Every row belongs to one group in each of 4 separate groupings. Each group adds its own fixed numbers to the row, and there is some noise. The rows also spread widely along 15 directions, which tell nothing about the answers.
In the rows, 128 means zero.
Some rows, each with its group in each grouping after it:
[146 108 115 120 212 110 173 112 158 176 145 173 102 122 121 139 121  98
 106 214 155 143 153 128 149  80 156 110  75  85 133 164 118 175 120 130
 154  98 145 127 156] => (3) A S j770
[144 105 193 155 148 102 141 118  92 120 142 170 108 149 175  34 103 151
 112 147 128 113 173  91 146 119 134 109 138 142 122 113 132 139 205  85
 117 133  98 153 106] => (2) V L j17
[173 119 107 156 152 110  89 150 140 141 103 134 145 158 128 143 154 198
 161  83 111 133 190 144  95 135 126 137 145 180 115 168 199 110 134 162
 139 132 112  92  45] => (0) H S j475
[103 135 120 109 184 103 146 106 115 131 124 165 157 134 157 107 110  92
 160 169 131 113  81 114 125 125 135 153 122 136 142 111 154 155 126  94
 130 131 118 177 133] => (1) E L j17
[112  99 124 135 159 134 140 121 158 162 125 115  82 156 164  71 149 161
 168 107 154 149 222 142 119 133 164 133 124 115  53 157 153 131 141 167
 168  70 113 113  67] => (3) H Q j199
[ 92 165  57  96 182 121 134 170 134 171  50 137 174 126 147  92 119 133
 143 141  80 142 116 159  93 136 151 100 104  76 131 144 137 180  79 174
 126 108  71  95 124] => (0) G Q j199
[177 155 149 160 182  99 140 190 111  86 136 141 101 122 143 151 106 196
 144  95 118  80 195 147 115 175 138 172 121 152 140 132 130 172 160 136
 151  86 124 104 108] => (2) G Q j475
[107  99 101 128 159 162 119 135 146 149 137 157 126 139 117 136 123 144
 137 162 164 107 157 163 164 103 132 111 114 127 135 160 122 148 105 104
 109 136 116 152 137] => (1) V S j770
[129 141  53 113 195 124 145 116 118 139  81 119 169 135 140 152 143  97
 184 190 156 116 109 111 136 108 133 178 128  95 125 125 145 166  97 121
 129 130 155 151 127] => (2) E Q j199
[ 82 131 138 132 140 131 156 129 165 171 102 112 120 152 132  76 132 146
 129 146 122 142 184 147 131 127 184 115 140 144  96 140 148 121 119 173
 173  99 114 117 139] => (2) A S j17
[113 115 169 120 180 100 180 107 141 145 147 181 118 141 144  69 151 185
 120 142 124 121 154 114  87 129 110 123 127 153 106 157 156 201 177 134
 141  92  93 172 125] => (0) A S j475
[130 133  96 136 136 124 120 136  94 141 106 153 167 131 143  95  89 146
 143 127  96  88 102 114  98 121  78 126 131 144 123 138 171 131 116 118
 116 156 108 142 110] => (0) V Q j770
[ 82 131 125 144 166 144 129 117 166 148 145 162 140 173 121 155 107 101
 153 121 118 165 165 135 105  84 176  89 166 122  99 164 169  92  83 139
 163 127 129 132 138] => (0) A S j199
[112 149 174 164 134 134 164 151  88 124 178 132 117 138 160  99  45 105
 140 138 127  93 163 123 155 143 145 124 122 109  98 121 109 152 137  77
 164 117 151 135 168] => (3) V L j770
[118 117 142 134 173 115 183  98 123 147 120 175  81 131 177  43  98  60
 112 194 124 111 108  94 130 100 147 110  96  94 143  99 122 165 138  99
 140 109 110 150 135] => (3) V S j17
[138  96 106 119 221 114 130  74 132 151  78 100 172 131 102  84 212 107
 152 153 107 178 161 112 143  86 133 108 160  82  95 139 151 201 119 143
 102 137 100 154 110] => (1) G Q j199
[146 105  99 135 177 120 134 117 132  87 138 110  74  71  78 192 105 101
 178  69 126  74 161 150 129 145 138 187 148 144 127 120 145 129  82 182
 176  95 155 122 116] => (3) H Q j770
[128 143 112 139 175 132 148 117 132 173  77 133 182 183 135  99 154 124
 125 206 101 175 141 117 131  91 159  91 141 114 124 144 160 147 112 114
 116 158 119 132 138] => (1) A S j770
[102 100 126 127 161 152 101 129 114 166 140 185 144 132 162  64  93 111
 123 174 147 113 103 159 148  96 120  74  82 104 139 146 115 177 113  56
  88 151  76 174 111] => (1) H S j199
[ 91 117 100 107 153 137 143 114 115 155 108 111 175 145 119  83 148 165
 162 138 129 124 167 117 127 124 130 125 185 113  67 149 164 147 131 141
 115 142 120 170 125] => (2) A S j770
[134 131 104 109 191  94 158 134  93 109 156 179 128 127 166 134  83 116
 176 136 144  98 136  99 125 140 135 169 138 101 117 118 148 128 160 113
 133 105 143 148 112] => (3) V L j770
[ 65 126 108 103 172 149 146 118 120 119  96 171 146 132 125  78 124 135
 140 120  92 116 121 136  96 112 133  92 175  94 123 121 146 166  92 133
  98 140  75 187 138] => (1) A S j199
[183  97 151 153 178 100 104 158 104 123 146 155 131  97 108 109 103 186
 111  94 109 120 201 145 135 127 113 103 121 131 121 153 139 161 158 146
 117 132  99 115  90] => (2) H S j199
[119 133 149 131 153 117 118 157 141 136  98 160 137 149 144  72 123 198
 109 131 116 138 188 149 142 138 171  97 139 161 153 129 134 132 155 146
 124 132  71 114 111] => (2) E S j17
[112  92 130 146 171 132  90 108 155 183 127 138 145 148 133  96 148 104
 151 123 117 164 129 157 120 104 131  95 112 152 109 158 167 167 100 100
 142 132  82 153  76] => (1) A S j199
[ 94  90 106 121 153 126 168  76 170 174 106 136  89 127 125  70 107  60
 122 167 101 130 134 105 109  57 155 103 126 103  89 137 161  90  81 187
 171 115 123 129 130] => (2) H Q j475
[ 95 110  99 105 155 118 142 112 185 209 123 104 148 128 114 137 157 135
 158 180 181 139 148 175 168 140 162 170  90 186 127 163 146 136 120 176
 184  90 131 101 135] => (0) H S j770
[123 146 134 163 132 128 106 132 121 196 138  56 213 156 131 121 134 123
 165 134 127 134 143 158 149 151 123 139 123 161  70 165 178 167 103  99
 184 146 147 123 124] => (3) A S j475
[161  97 109 159 157 123 127 122 125 160  91  98 107  94 113  96 147 125
 136 145 122  90 125 144 134 121  93 151  82 154 134 128 131 214 108 135
 150 113 116 127 101] => (2) G S j199
[119  74 118 120 159 102 171  99 125 164 140 177  60 128 182  25  85  93
 131 158 135 118 155  82 131  91 131 113 103  87  79 122 143 100 169 139
 153  98 124 132  81] => (3) V S j770
[133 113 139 132 159 115  93 140  98 125 148 167 193 134 128 118 120 218
 145 107 136 101 148 134 126 129  83 135 149 181 125 154 164 160 156 106
 103 158  90 176 107] => (2) E L j199
[136 103 203 201 116 185 136 136 102  68 149 110  31 127 119  77  94 158
 128  72 115  69 222 147 144 134 137 104 152 132 107 117  87 169 120  84
 130 122 123 157 126] => (1) H Q j770
[ 91 102 100 130 164 123 145 106 182 186 177 160 150 156 127 157 136 156
 163 158 170 120 142 140 106  87  92 161  99 178  71 194 200 111 116 154
 172  98 145 161 130] => (1) G S j199
[132 139  97 139 144 129  96 176 144 172 103 132 183 127 109 148 134 215
 138 110 119 121 148 195 108 154 106 132  98 185 142 179 167 167 100 168
 140 127  85  96 106] => (0) H S j199
[102 122 134 126 170 102 125 106 136 146 118 102 161 112 126 108 132  92
 170 116 125 134 112 159 160 168 151 178 134 190 148 101 152 146 130 150
 172 107 107 126 117] => (1) V Q j199
[137 135 114 144 163 102 150 149  88  80 138 109 113 119 127 136  86 133
 196  61 101  91 192 110 124 156 142 176 188 114  71 109 163  87 146 160
 157 109 169 118  97] => (1) G S j770

New rows. What belongs after each?
[100 118  74 123 164 155 137 106 145 144  88 130 129 132 114 133 126  95
 153 153 132 120 130 137 118  87 146 121 138  99 124 145 141 130  63 155
 135 128 130 131 138] => (0) H Q j199
[ 56 140 147 141 148 180 137 128 144 126 120 174 138 181 155  69 112 136
 129 130  99 142 155 144 112 103 164  64 168 114 125 131 133 140  93 105
 104 140  64 171 151] => (1) V Q j199
[131  81  90 130 145 126 109 136 137 164 126 126  93 112 144 104 115 165
 163 106 168  94 170 162 128 132 110 152  84 140  84 171 148 126 130 166
 159  86 127 107  61] => (0) H Q j199
[187 106 139 180 144 123 114 154 116 119 136 169  59 125 143 124  64 136
 106 138 135  84 171 141 165 122 145 123  95 162 179 117 113  97 144 114
 149 130 131  80 101] => (3) V S j770
[135 126 105 152 162 168 102 158 115  95  90 172 133 154  92 143 129 210
 117  95 102 114 203 149 105  92 129  64 185 105 136 162 141 134  94 143
  84 169 100 132 125] => (0) A S j199
[ 79 120 130 130 164 142 168 120 165 116 154 142 116 118  84 153 141 180
 147 103 128  86 162 160 105 127 108 158 147 173 109 149 157 167 101 180
 159  92 121 170 168] => (1) G S j199
[140 108 109 142 155 104 147 113 123 164  76  48 149 106  89  80 138  95
 125 148  94 130 177 137 185 110 144 126 137 100  87 122 137 128 111 187
 169 133 160  78 143] => (1) G S j475
[145 121 140 155 160  90 132 123 129 176 112  89 201 116  86 103 118 125
 110 142  79 166 161 139 163 107 120 113 121 148 102 145 168 131 117 176
 177 155 140  87 146] => (1) E S j199
[ 90 136  76 100 143 115 115 160 146 214  80  73 197 126 130  87 136 147
 159 134 118 135 143 178 138 162 145 135 117 130  78 160 167 155 104 176
 168 111 106  98 106] => (2) A S j475
[158 113 102 163 159 144 162 103 124 130  98 124 102 119  77 159 126 108
 104 189 125  71 126 122 128  67  98 126 113 118 146 148 133 168  72 135
 145 145 179 135 176] => (0) A S j475
[103  95 151 114 159 109 144 115 109 125 165 157 105 110 132  80  75 118
 141 114 143 113 187 122 171 127 170 112 157 104 100 127 114  93 165 141
 142 116 128 124 121] => (0) H S j770
[140 149 124 191 130 176 112 185 101 110  96 142  96 182 174 100  96 154
 154 109 101 115 181 148  96 125 145  93 129  97 113 133 135 147  97  74
 104 140 110 123  79] => (1) H S j199
[174  96 121 181 141 137 123 145 159 140 123 138  43 122 110 136  87 137
 119 109 102 106 196 142 103  90 133 113  92 146 116 159 151 104  89 170
 167 110 126  90  89] => (2) H Q j770
[ 99  87  76 110 156 151 101 125 135 151 140 185  94 144 176 102 124 153
 190 116 166  77 117 135  91 115  97 139 102 137 104 160 158 160 112  85
 110 107  83 190  58] => (3) G L j770
[115 108 124 142 145 124 159 119 170 137 151 158  93 156 123 148 107 189
 136 146 166 103 193 130 132 104 136 161 122 187 108 165 155  66 139 177
 186 103 161 112 140] => (0) E Q j770
[178 100 117 197 157 142  42 126 166 165  89 121 121 166 108 153 148  95
 136 113  96 162 150 168 128  88 155  85 115 186 158 157 179 110  64 104
 145 168 104 100  52] => (1) A S j17
[125 141 102 163 120 152  78 167  81 111 112 103 170 156 149 109  88 162
 168  91 112  72 154 151 145 140 115 132 165 139  95 133 158  91 108  93
 116 169 133 124  98] => (1) G Q j475
[162 138  95 157 159 120  86 172 128 178 125 116 174 150 153 152  93  91
 155 151 130 139 152 151 156 122 154 120  98 119 117 155 152 127 111  93
 150 142 136  83  89] => (2) V S j475
[151 127  86 139 190 114 145 154 144 132 128 168  97 131 145 161 121 149
 164 141 146 100 151 132  96 116 126 169  98 132 125 149 154 158 125 144
 144  86 131 129  96] => (2) G S j199
[100  98 113 127 146 146 123 106 107 109 172 125  92 104 144 121 102  93
 208  78 164  53 128 133 118 147 112 173 150 122  79 122 149 154 105  92
 149 103 141 192  86] => (3) H S j475
[116 107 100  96 174 114 139 107 141 150 108 120 142  77  86 121 140 126
 131 133 127  94 122 168 152 141 133 152 124 144 154 124 140 171  95 186
 149 118 107 126 141] => (3) H S j475
[156 106  75 121 202 142  85 126  94 111  87 134 152 130 115 134 146 119
 160 135 136 125 153 139 164 111 147 108 160  77 137 134 122 154 108  91
  74 166 119 150  93] => (1) A Q j770
[147 123 155 122 168  54 119 159 116 186 151 146 156  89 152  71  72 127
 138  97  88 147 132 150 120 179 129 126  71 159 118 143 156 161 170 149
 175  99  77  84  75] => (0) H S j770
[105 125 163 137 126 105 120 136 123 192 188 171 173 137 171  90  64 154
 135 162 155 101 104 153 139 146 104 140  71 206 128 162 155 130 162  87
 164 128 105 140 122] => (0) H S j770
[112 159 102 144 161 146 138 147 122 120 133 182 170 159 136 150  84 152
 128 143 108 111 139 129 102  97 121 109 149 120 131 152 164 108  88 128
 124 154 117 138 164] => (3) V Q j199
[ 98 143 116 116 141 109 127 146 109 182 120  73 197 101 126  79  90 130
 139 138 115 110 136 169 184 167 139 141 109 143 108 129 129 148 117 154
 172 124 116  89 159] => (3) G Q j770
[153 122 130 164 123 125  86 188  80 121 113 135 119 113 148  91  65 180
 142  64  99  85 160 161 112 159 108 115 108 140 121 139 138 141 129 125
 132 128 102  94  69] => (0) H L j199
[102  76  79 102 155 138 101 144  92 109 160 196 110  99 141 127  73 182
 172  92 172  28 113 153 109 130  56 154 116 129 102 157 153 131 123 106
 103 119 125 198  82] => (1) A L j199
[ 89 128 101  77 185 108 122 146 113 117 133 183 160 118 151 114  97 132
 183  93 115 122 132 128 110 155 159 132 173 116 131 120 151 143 140 134
 104 117  68 163  99] => (2) V L j770
[105  93 148 141 125 133 116 118 124 127  98 137 104 135 122  46 112 158
 114  92  93 104 166 147 138 121 140  96 168 162 123 114 153  90 130 155
 137 143  96 129  96] => (1) A S j475
[113 123  46  85 187 103 121 148 143 202 101 166 154 121 158 119  88  98
 148 175 133 137 106 152 135 121 159 120  83  97 129 151 155 115  99 153
 148 114 113  98 100] => (3) A S j770
[127  99 164 192 110 169 141 101 137 117 143 157  40 156 132 111  83 119
 108 141 126  59 140 124 115  72 118 106 121 171 133 130 140 113  87  93
 169 137 147 154 142] => (3) A L j475
[134  97 126 140 175 118 177 123 136 154 124 134  81 135 147  64 154 160
 146 139 116 121 183 108  93 111 102 127 102  99  61 158 149 199 151 135
 136  85 116 157  93] => (1) G S j770
[130 102  77 146 162 164 142 112 156 143 115 166  76 192 154 142 144 152
 164 180 175 113 182 104 102  66 141 132 136 113  86 172 161  99 110 115
 124 117 153 158  94] => (2) A Q j770
[145 131 125 142 153 104 120 140 119 129 113 154 122 107 127 130  48  81
 119 161 119  99 110 139 186 118 178 137 114 169 207  84 111  81 119 131
 160 156 129  88 139] => (2) E S j770
[144 105 131 124 187  99 134 134 109 105 139 182  99 119 151 105 119 146
 167  89 110 109 141 114  87 148 109 147 133 141 124 125 159 172 160 113
 115 102  90 169  66] => (1) V L j770
[160 110 159 151 162 115 136 147  95 109 158 109 121  81  88 129 109 172
 136  99 122  80 179 159 158 165 103 153 119 148 121 137 120 191 143 131
 137 118 133 138 130] => (1) H S j770
[ 85  93 116 120 143 132 190 123 144 165 124 109  83 113 136  41 113 133
 143 114  98 116 192 119  95 118 108 115 115  75  21 154 151 160 119 183
 162  73 121 143 120] => (1) V Q j770
[140 110 184 169 126 116 132 126 111 140 170 106 126 107 108  99  80 158
 127 103 125  89 173 143 150 146  98 139 111 185  96 151 137 141 143 130
 178 124 135 119 136] => (0) H Q j770
[120 115 106 121 157 126 104 136 134 156 113 154 145 125 142 108 103 159
 120 158 161 106 135 174 170 132 151 133  97 165 167 133 130 107 120 149
 140 128 102 100 119] => (3) H Q j199
[112 119  96 129 149 143  63 158 121 139  85 129 128 119 143 104  95 137
 147 101 145 100 132 203 177 165 176 124 122 164 182 111 113 115 100 129
 140 131  84  91  84] => (3) A Q j199
[117  80 120 122 176 109 151 118 153 172 163 131 119  71  87 123 123 146
 119 149 154  83 138 171 152 113  77 152  59 149 106 168 129 197 117 166
 169  86 131 143 152] => (1) G S j199
[ 53 133  94  93 155 148 163 112 132 171 120 158 172 123 132  97 114 141
 136 179 138  87  69 151 101 117  94 130 108 126 121 148 149 201  73 129
 135 118  99 193 184] => (3) A L j199
[ 78 134  89 116 140 125 112 145 142 211  94 156 176 146 157  79  72  94
 122 170 113 147  95 161 137 105 159  79  92 122 132 149 147 102  89 139
 157 140  96  92 125] => (0) A S j199
[202  80  97 192 161 110  94 113  98 143 131  75 111 106  94 170 103  61
 172 104 128 110 169 116 147  86  99 145 118 108  67 157 165 111 103 128
 182 140 213  91  68] => (0) A S j199
[163 124  93 136 185 123 124 148  72 133 100 139 117 108 155  88  84  82
 130 180 130  93 129 121 179 113 144 106  99  49 148 105  86 179 125  73
 100 144 129 118 118] => (3) G S j770
[135  90  78 133 152 180 125  94 136 134  68 136 111 127  77 113 147 146
  96 181 131  96 156 139 158  57 130  87 143 107 159 139 118 133  60 151
  89 175 114 137 160] => (3) H Q j770
[128 127 120 150 151 133 110 149 147 147 116 122 164 127  90 153 121 173
 125 132 129 123 170 170 160 120 141 130 131 178 149 147 141 136 100 161
 154 145 118 108 146] => (2) E S j199
[119 125 137 160 172 141 110 137 153 128 139 125  89 145 148 139 142 108
 183 110 155 117 166 152 131 143 175 148 129 157 129 132 130 175 118  89
 153  94 107 148  89] => (2) G S j17
[115 102  96 128 128 147  91 151 114 140 100 163 120 119 152  88 106 183
 144 125 157  67 110 182 143 152 107 149 101 183 170 122 135 132 125 120
 108 136  87 137  79] => (1) H S j199
[155 101 107 157 184 138 127 102 147 123 124 158  88 107  94 148 118  62
 138 117  78 106 112 109  73  58 101  99 119 105 133 141 158 194  50 114
 134 143 106 175 110] => (2) E S j475
[140 119 120 125 185  81 166 119 112 166 124 157 142 119 164  65 108 106
 132 159 113 141 127 102 121 120 122 130 100 105 108 124 157 158 160 144
 152 106 116 120 105] => (3) V S j199
[106 105 173 122 185 119 148 119 144 139 126 144 110 123 104  72 130 135
 107 124  99 160 195 154 160 128 187  75 152 116 129 130 111 165 139 149
 136 118  84 130 141] => (1) A S j770
[ 62 125 136  95 153 113 135 106 169 199 128 123 212 128 108  62 146 183
 124 119  86 163 140 157 114 136 117 101 137 176  95 166 182 173 105 183
 159 130  49 152 153] => (3) E Q j770
[140 111 114 132 173 132 125 128 111 124 138 186 102 116 131 135  84 125
 118 169 157  75 116 144 159 112 139 127 108 138 184 124 111 140 120  94
 123 140 125 143 136] => (3) A S j770
[ 93  94  93 144  98 157  95 121 156 188 135 133 157 173 151 110 142 213
 162 140 192  87 146 165 139 128  84 164 118 231 102 168 189  91 128 134
 156 133 123 143  94] => (3) V S j199
[ 90 145 127 150 154 139 139 135 129 128 120 186  91 159 192  87  66  85
 151 140 117 107 103 123 100 111 166 113 112 129 147 111 128 114 108  95
 152 111  99 126 116] => (0) G Q j199
[205  87 113 176 167 112 121 138 139 117 131 161  54 108 100 174 115 167
 126 116 131  84 171 129 116  99  92 148  83 172 153 154 146 141 126 144
 157 117 148 107  84] => (0) E S j770
